The same things were measured in two ways. Each way mixes the same 8 hidden numbers, adds some noise and spreads widely along 5 directions of its own, which tell nothing about the thing.
Some things both ways: the first way, then the second way.
[ 27  -6   6 -17 -10   1   6  -5   7   6 -27 -17   0 -24 -21 -16 -29  12]
[  3  25  16   1 -10 -11   7 -10 -37 -18 -11   4   6   3   7 -15 -11 -14
 -25  34  -8  16   2  -7  -8]

[  3   8  -9 -15  23  17  35 -21  -6   3 -23  -4   3  -9   4  11  29 -22]
[ -5  16  -7  -7  13   5   9  10   2 -12   9 -11 -21  -6   7  12  -7  16
 -12   4   0 -10 -12  -1 -13]

[ -6  11   5  -3  32  -2   2  13  20 -13 -29  -6   1  -2   7  -4 -22   9]
[-10   2   9 -12   4 -19   8 -11  -5   0 -23   4   0   2  12   5 -18  -4
 -12  17 -34  14  13 -17   4]

[ -1 -14 -13  -1 -14  13   3 -31  -5  28  23 -15  -2  -8   5  -1 -12  -8]
[ -6   2   3  -9  23  12   1 -11  -2  -5   8 -12  23  -8   7 -11  -2 -15
 -32   8   2  24   0 -22  31]

[ 12  -4 -14 -17  27   3  10 -10  18  -6 -20  -8  -7   5   5   4 -21  -5]
[-21   2  -9   5  12  -8   0  -9  20  -4   5   0  -3   8   5  10 -19  -7
  -3  17 -45   6  -9 -17  28]

[  5  27   0   7  26  24   5   3   1 -28 -15  -7  -8  -4  29  -4  18  -1]
[ -1   3  -6   8   3 -18  -2   0  23   3  10  26 -20 -16  12   2  -3   3
 -13   3  -7  -1 -24  -2 -11]

[  6   2   4   8  -9 -16 -14  -8  -1 -15  14  17  21  12 -10   9 -15  -7]
[-16   9 -15  -5   8  11   2  13  -8 -15   2 -20 -19  10   3  13  -8   9
  -3  22  -1 -17   1  -1 -12]

[ 10  -7  -9   2 -19  14 -13 -10  13  14  16  -1   8  -2   6  -5 -35  -1]
[-11   9  20 -11  17  -3  11  -9 -29 -12 -23 -12  24  -7  14  -4  -7  10
 -31  14 -18  23  14 -20  26]

[ 11  -4   3  14 -26 -12 -28 -10   0   9  24   1  16  -6 -11  -8 -16  10]
[ -8  10   3  13  -2 -18   8  -7 -17  -7 -20  11   0  -5   8  -5  -5 -12
 -26  25 -12  -2   6   6  -5]

[ 0 11  3 17 22 -8 10  6  6 -4 -5 -5  4  9 13  9  6 -6]
[ -1   4  -4  -3   0   9  -4   2   4   1  12  11  -6   1   4 -12  -2 -11
 -14  20  -5  13 -12 -22  -3]

[ -3   2  -3   1   1   4  -5 -35  -6 -19  31 -11 -12   4  13   0 -17  -3]
[ 10  20  12 -19  27  20   3 -12 -20 -17  21 -31  25  -7   6  -2  -5 -23
 -43  17  31  20   9 -18  14]

[-18  30  25   8   9  -1  11  39   0   5 -19   9 -18   1 -15   3   0  -2]
[ -8  -3   0  12  -8 -23   0  -8 -21  -2 -19  19   5   3   7  -2  -7 -18
 -23  42 -19  -1  10  -7  -5]

[  7  28  -5  -1  17  32  27  18  14  -2 -20 -20 -22 -16  18  -1  -3  -1]
[  2  11  -1  -6   5  20   1  12 -15  -6  16   5  -5   1  -2   0   7  -4
 -24  33   9 -11  -5 -21 -10]

[ 11  25  32  13  -3  11  -5  12 -11 -23   2  -2  -4   9  11 -18 -21   4]
[-10  15   4 -20  20 -15  10   5 -19 -11  -7 -20 -18 -15   4  12 -18  20
 -15  -9   3  -2  -7   2 -10]

[-12   2  -1   3  -4 -10 -13 -18  10   8  13  -1   7  -4  -4   0  -8  -1]
[  2   0  -3  -8  11   1  -1   1  -4   4   4   5  -6  -8   8  -4  -1  -5
 -21  15   3   5  -5 -18 -10]

[ 10 -23 -12  22  -4   0 -26 -17 -19   8  34  14  31  20  13   1  -2 -10]
[-14  12  -1 -11   1  -1   6   7   8   0   8 -10 -21   0   9   6 -12  15
  -8   1   3   1 -11  -7   1]

[ 20  -5  10  -4  -1  -5  -9 -22  -1   0  -3 -12   7   2  -1 -20 -11   4]
[  8  14  10  11 -13 -22 -12 -10 -36 -13   9  19   2  -6   6 -21  -7 -21
 -26  37   4  23 -21  -9 -11]

[ 17   7 -13 -21  16   7 -11   4  24 -22 -32   6  -3  -8  -7   5 -13   1]
[-12  18   1 -11   4   6  24   8   4   5  -8 -11 -23  11  14  18 -13  23
 -10   9  -7 -13  10 -10  -6]

[  6   5   1 -17  10   8  18 -18  11  -4 -28 -11 -14 -15 -10   3  -6  -3]
[-14   8  -8 -17  24  21  13   5   6  -5   6 -27  -7   0   2   7  -8   0
 -17   0   3  -7   4 -10   6]

[  7  -2  -9  -1  22  14  -2  -9   5  -4 -22  13  13  -5  11   9  16 -12]
[-17   2  -5  -6   1   8  11   4  25  12  -3  -5 -15   2  15   0  -4  12
 -12  -2   2   3   2  -8   6]

[ 11  20   4   0   3   9 -10  13  13 -35 -27  19   2 -13  -1  16  -7  -2]
[  8  24  17 -32  -7  23  19  14 -14   0   3 -11 -15  -3  16   0   1  29
 -23   9  33   4   7 -15 -24]

[ -5   8  -8   8   3  10  22  10  -9  18   0  -2  -4  -8  -4   9   5 -10]
[  6  12  24   6  -2 -22   5 -26   6 -10  -9  29  16 -15  27 -13  -7  -3
 -27  15 -32  44  -7 -17  21]

[ 10  10  15   8  -1 -21 -21 -16  18 -37   6   2   2  13   6   2 -26   6]
[-15 -17 -38   4  14  28 -19   7  18   1  31 -11  -6  13 -10 -10   4 -30
  -7  23  16  -8 -15 -13  10]

[ -3   5  16  -6 -10   3   7  -4  19  10 -26   6 -19 -13 -14  22  -1  -9]
[-11  31  23 -39  12 -10  29  25 -24  12 -18  -2 -30 -17 -10  21 -10  35
 -22 -16  -5 -29  -2 -14 -15]

Other things, the second way, with their names:
Z376: [-18 -26 -24   6  -5   9 -24  -1  23   2  12  10   4   7   4 -21   4 -25
  -4  25  -6  15 -12 -16  10]
Z359: [-15  24   6 -28  14 -23  18  21 -22  -8 -23 -10 -40 -16  -3  18 -22  35
  -3 -17 -19 -22 -14   4 -29]
Z984: [-10  -7  -1  -3  -5 -14 -15  -6  35   0  16  25  -9 -11  14 -11  -6   8
   0   0 -26  33 -33 -20  20]
Z877: [-10  21  13 -16  14  -5  24   1 -22   3 -21 -16  -9  -4   4   6 -17   8
 -21  -1 -13  -6  11  -9   0]
Z998: [ -4  16  18   0 -17 -10  11  -7 -38  -8 -23   1   0  11  20  -8 -10   6
 -21  36  -6  15  13 -10 -11]
Z642: [ -3   6   8  -3  -5 -17  -5  -2 -21   0   0  25  -3   0  -3  -6 -12 -16
 -15  31 -29  12 -11 -29   3]
Z705: [-11   4 -13  10  -2  11  -4   3 -13 -11   6   1  -5  14   5  -7  -3  -4
 -10  36  -9   0  -4 -12   0]
Z715: [  0  22  -3 -39  17  24   2  39 -20  -7  25  -7 -33  -9 -28  15   3  15
 -11   6   8 -38 -22 -23 -28]
Z842: [ -2  -7   1   3  -5 -18 -16 -16   2  -8   5  20  12  -7  10 -14  -6 -24
 -17  24 -13  30 -14 -17  11]
Z999: [ -8  10   5 -26  28  -8  20   4 -29   5 -17 -30  -4  -4   1  31 -17   4
 -29   6   7 -25  27 -10  -7]
Z345: [ -4 -16 -15   5 -13 -23 -26   8  34   9  21  48 -30 -10  -1  -4  -1 -10
   6  17 -25   4 -39 -18 -14]
Z21: [ -3  30  10 -18   3  -1  20  17 -26   5  -3  -3 -30  -6  -2  10 -11  21
 -20   3   8 -18  -7 -12 -24]
Z430: [ -2  27  28 -28  14 -27  18   3 -27 -29 -38   4 -12 -20   7  18 -18  31
 -14   2 -52   5   6  -6 -15]
Z296: [-11 -17  -7 -22   3  13  -4  -2  18  13  -1 -13  -1   4  15  -7  -5  -2
 -11   5  14  19   7 -19   6]
Z178: [-16  -2 -16  10  -5  -1   2   0  27   1   6   6 -18  -1  12  -4  -3  -3
  -6   6   1   2 -12   6   0]
Z612: [-17  14 -14  -6   2   2   4  37 -23   6   4  11 -41  -3 -26   6   2  12
  -9  11   1 -49 -23  -5 -29]
Z509: [-11   1 -22 -16  21  17   1   9  32  -2  22 -24 -25  -1   4  13  -9   7
  -3  -7  15  -9 -13  -2  -5]
Z816: [ -3   7  19 -14   7 -13  -3 -14   0 -10  -6  10  13  -9  10  -7 -12  -7
 -20  13 -32  37  -4 -27  22]
Z980: [  1  22   6  -2  26 -33  15 -18 -39 -21 -22 -24  -8   2  21  16 -39  -1
 -15  14 -27  10   4   1 -12]
Z40: [ -7   2   0   8   3 -19  -6 -14   2  -8   8   6   3  -5  14  -8 -14  -5
 -13  15 -15  26 -20 -10  16]
Z395: [-11   8 -11  -7  -8   7  -9   8   9 -10  30  -6 -16   2  -5  -9  -7 -14
  -7  14  19   1 -24  -2  -2]
Z333: [  2  26  21   1   1 -15  14 -15 -38 -24 -20  -1  11  -4  14  -7 -16  -6
 -27  27 -18  21   9  -5  -3]
Z883: [  1   3  -6  -7   7  -5  -1   1   3   0   4   4 -11  -9   8  -1  -7  -6
 -17   8   3   7 -11  -7 -14]
Z451: [ -5  14   5  11   4 -27   9  -4 -29 -13 -27   7  -4  -8   8   3  -9  -4
 -26  22 -13  -8   5  10 -15]
Z317: [ -1  21  24 -24   7  -8  11  -1  -7 -14  -7   2  -3 -18  16   7  -8  25
 -19   1 -16  23  -3 -16   3]
Z457: [ -6  -6 -20  -2   5   5 -12  11   3  -5  15   3 -23   9   2   6  -5  -3
  -1  29  -4  -9 -11 -13 -16]
Z380: [  2  24   7 -10   3  11  13  13 -41 -14  -2  -8 -15  -2   5   1  -2  17
 -21  23  12  -8  -2  -8 -25]
Z904: [-17   2 -21   4  14   2   9  16 -10  11  -5  -7 -25   5   4   9  -8  16
  -9   9   1 -26  -7  -6 -14]
Z396: [ -3   4 -13   7 -11   7  -4   7  12   2  23  12 -21   1   9 -10   2   1
  -9  18  14   5 -24  -6 -11]
Z533: [ -5  -4  -1 -14  28  24  10  -9 -11 -13 -21 -39  19  -3  19 -14  -2  -6
 -31   2  16  20  25  -2   0]
Z461: [ -9   2   6  -5  12  -7  13  -2  -4   8 -22   6   2  -9   6   5  -3  -5
 -28   9 -13  -5  16  -9   1]
Z136: [ -8   3   8  -1   6   0   8 -10 -16  -4 -20  -7  17  -4  15 -14  -5  -9
 -29  15  -1  20  15  -8  11]
Z176: [ -4  -3  -1 -15  13  -3   2  -8  -4  -2   3 -22   0  -4  21   5  -9  10
 -18   6  15  18   2 -12   2]
Z572: [ 10   6   4 -36  22  48   5   6 -26  -9   6 -40  13   3  14 -13   3   5
 -30  16  39  20  21 -29 -13]
Z482: [-25   6  -9   6 -19 -12  10  13  18  20   1  18 -31   9  -3  11  -8   6
  -3  14 -12 -27  -9  -6   0]
Z558: [ -8   5   0  -2   1   9  -3  -2  -3 -17   4  -7   9  -4   4 -15   3 -10
 -23  19   9  12  -3  -4   8]
Z676: [  4  24  14  -5  -7  -1  17  18 -36  19  -1  22 -22  -7   2  -2   1  20
 -30  16  12 -14 -11 -25 -20]
Z865: [-12  -1   2 -20  23   0   8 -15  12  -3 -12 -25   6   5  19  10 -21  -1
 -10   4 -25  24  17 -22  19]
Z339: [-13  -3 -11   7   5 -11  -9  -1   7 -13   3  11  -9  -3   6   1  -9   1
  -6  20 -27   8 -18  -7   6]
Z364: [-13   7  -1  -1   3 -14  12  -4 -18   6 -22 -11 -10   6  18   4 -18   5
 -15  13  -5   1   9  -5  -7]
Z925: [ -2  21   8  -6 -12  -9   3   8 -27 -15   0   7 -15   0  -2   0 -10   5
 -13  28  -4  -4 -11  -6 -18]
Z644: [ -3  21  11 -15   6 -12  13   4 -22 -19 -22  -2 -14  -9  12   2 -13  20
 -13   7 -21   6  -1  -2 -19]
Z977: [ -9 -23 -11  14 -17 -24 -19  -9  12  15  -3  40 -10   1  15 -18  -5 -15
  -3  24 -23  22 -19 -21  -3]
Z873: [  4  12  -1  -7   4  29   4   4 -15  -8  13 -14   3   6  12  -8   7  -1
 -26  30  25   6   5 -16  -3]
Z832: [-14   5 -14 -19  -3   8   7  20  -1  20   8 -12 -45  16  12   8 -17  34
   7   1   9  -8 -19 -20 -25]
Z181: [ -4   1   5   3  13  -5  -5 -17  -2 -19  -2   1  24  -7   6 -10  -2 -27
 -27  25 -18  22   7 -11  20]
Z522: [  8  22  19 -13   3  -9  13  -4 -14   6  -6  14 -11  -8  17  -3 -14  14
 -22   7 -14  20  -9 -25 -10]
Z492: [-11  -2 -15   3  17  13   2 -13  10  -6  12 -29  13   7   8   2  -8 -30
 -26  18  19   1  14  -1  17]
Z469: [ -3  28   6  -8   5 -11  15  13 -35  -6  -1  -4 -25   3  -5  18 -17   9
 -17  20  -3 -25  -5  -7 -20]
Z788: [  7  11  17 -20  14  21  -5  -8 -44 -23   1 -17  32  -2   1 -20   1 -19
 -36  34   9  31  12 -31   9]
Z829: [ -4  15  -1  24  -1 -22  12  -9 -16 -18 -23  13  -7  -4  13  -2 -10 -16
 -23  30 -20  -9   5  16 -18]
Z321: [-15  11   6  -6  -6  -2   8  -8  33  -2   4   7 -11  -3  17  -1 -11  11
  -4  -2 -23  25 -12 -13  23]
Z521: [ 10   9  25 -13  -3  -5   4 -10 -15   2  -4  17  16 -13  14 -12   1  -7
 -34  21   1  28   5 -28   7]
Z464: [-13  12  12 -10   9  -8  14 -10 -10 -12 -19  -6   4   1  13   6 -16   9
 -13  14 -38  16   9 -18  17]
Z344: [  0  22   5 -12  15  13  15  -5 -18  -5   7 -25   1   4   9   3 -15  -8
 -25  12  13   4   6 -14   1]
Z165: [-10  -3  -6   2  15   7  11  -8  -3   4 -18 -10   5   4  21  -8  -6   0
 -23  12  -3  12  13 -10   1]
Z229: [ -3  24   0  -3   0   2   4   7 -25 -27  -1  -4 -17   0   3  -9 -10  11
  -9  21 -10   3 -18  -2 -19]
Z698: [-15   2  -2  29 -15 -36  -4 -14   3 -17 -19  26   0  -3   9   0  -8 -19
 -12  34 -36  -1   0  17   4]
Z36: [-21  -9 -16  13  20 -10 -11  -6   5 -15  -2   4  10  -5  -1   1  -6 -20
 -14  25 -31   0  -4  -6  24]
Z17: [  2  10   5 -11 -10  15  -7  -3   7 -11  17  13  -1   7   4 -11  -2 -14
 -11  29 -12  23 -12 -28   6]
Z731: [ -4  23  15   5   2 -24  15  -6  -6 -11 -17  16  -8 -14   9   1  -9  -3
 -22  10 -26   2  -2   4  -4]
Z541: [ -9  12   9  -7  21 -37   8   0 -34  -8 -28   3  -6 -18  -7  12 -20  -9
 -23   6 -31 -13   3   0  -8]
Z953: [-19  12   1  -4 -12 -13  -3  13  12  -5   8  22 -25 -10 -11  -5  -7   6
  -1   4 -25  -4 -31  -6   6]
Z452: [ -8   2  -9  -7   5  23   6   7   6   2   8  -9 -11  10  10  -5  -1   5
 -12  16   6   4  -1 -17  -5]
Z952: [ -4  -9 -14   3   3  10 -16  -2  -3 -16  17 -11  11  -7   6 -20   8 -20
 -23  22  34  14  -6   5   0]
Z810: [ 10   6  -5  -5  18  25   6  -7 -13 -13   3 -21   3   5  31 -13  -5   7
 -23  17  12  26   3 -16 -15]

Some of these things the first way, each followed by its name:
[-12   2   3  38   8   1   5  16 -14  14  28   0   9  18  24   5 -16  -5]	Z816
[-11  11  26  13  -1 -12   0  -8   1   8   7 -15  -7   3   4 -12 -12   4]	Z541
[ 15  -4  -1   1   5  14   6 -24  -2  -4 -10  -2  15  -7  16   5   1  -9]	Z558
[ 11  -9 -21  14  25  10  10  -7 -10  24  12  -5  27  14  21  -5  14 -18]	Z705
[ -6  21  15 -12  13  17  25  -1 -13  -7 -26   3 -16 -15  -9  -1   6  -8]	Z509
[ 10  -6  -7  18   2 -17 -26 -12   1  -8  30   3  10  28  10  -1  -8  -6]	Z469
[-20   0   5  18  23   9  -6   4 -14  12  -3  14  22   4  13   1   3  -7]	Z296
[ -2  18  18   4  22  -6  21  11  -9 -10  -8  -2 -20  13  -9   7   6  -9]	Z344
[-15  -7  11  -1  11 -27 -11  -8  -8   7  -3  27  17  23 -28   9  17 -20]	Z364
[ -1   8   8   9  18  -9   4  24  -8   5 -15  20  17  14 -10   3   6 -13]	Z998
[ 27   1  18  -4  11 -13 -15 -30   8 -52 -17  13   8  14   6  11  -6  -6]	Z395
[ -6  -3  -4  10   7 -18  -9  -8  19  14   1  19   1  21  -7  33  40 -30]	Z676
[  7 -11  24  -1 -36 -24 -14 -29   0  14   6  11  20  -8 -32   2 -20  -4]	Z359
[-14   5   1   2  -7   0  -5  -9  17  12  -8  -1  -4 -18  -4   8  -2   2]	Z461
[  0  22  11   2 -15   0   2  15   8 -19  -4  17  -8  -2 -17  25 -25  -6]	Z317
[  5  -5  -1   5  27   5  -4  14  -9  19 -13  13  24  15  -2 -15   5 -11]	Z832
[ 10  -1 -14 -13  20   6  -5 -20  15   3 -13  -4   9   5   7  -9  13  -8]	Z904
[  3   8  -9   7  -4  14  10  -4  11   7  -1 -13  18 -19  17  -3 -30   4]	Z430
[ 13   5   5  -4  12   1 -11  21  15 -11 -37  18  -8   4 -11  15   6  -5]	Z482
[ 16  -1   1   4 -25 -12 -19 -13   8  -5  10  -1  25 -10 -10  -5 -33   7]	Z644
[  0  15  20   1   0 -26 -20 -14  18 -39  -5   8   2   3 -10   7 -16   3]	Z883
[  1   2  10  23 -28  -7 -14  14 -24  15  24   8  11  -6 -20  -4 -11   3]	Z698
[-19  28  20  21  -3 -12   4  18  -3 -14  11  13   3   7  -1  13 -14  -6]	Z572
[ 12 -16 -16  -6  11  14   3 -10  18  31 -11 -27   4 -15  11 -21 -29  12]	Z642
[  3  13   8  15  -6 -16   1   2  -5  -5  10  15  14  14 -13  17   9 -18]	Z380
[-19  22  31  27  -7 -27   2  -2 -14 -13  15  13  15  13 -10  10   0  -8]	Z533
[ -7   9  10 -15  -8  -6  -3  -8  23   2 -30   0  -2 -27 -23   3 -23   9]	Z345
[  4   4  10   4   3  12   5   1  -5  16 -13  -2   7 -10   1  -5  -2  -2]	Z136
[ 10 -14   5   3 -25 -34  10 -23 -14  22  15   7  28   6 -34  14   7 -20]	Z229
[ 20   8  -8  -3  22  16  20  -9   9  -6 -28 -26  -4 -21  19  -4  13   4]	Z731
[ -4  22  16  -2   8  15  15   6 -19 -13  -6  -5 -26  -4  -6 -13  -4   3]	Z492
[  5  -3   8  29   9 -21  -7 -15  10   1   6   6  17  23  22  20  25 -18]	Z612
[ -3  28  10  16  37 -14  -7  16  16 -36 -14   9   4  23  15   8  10  -5]	Z165
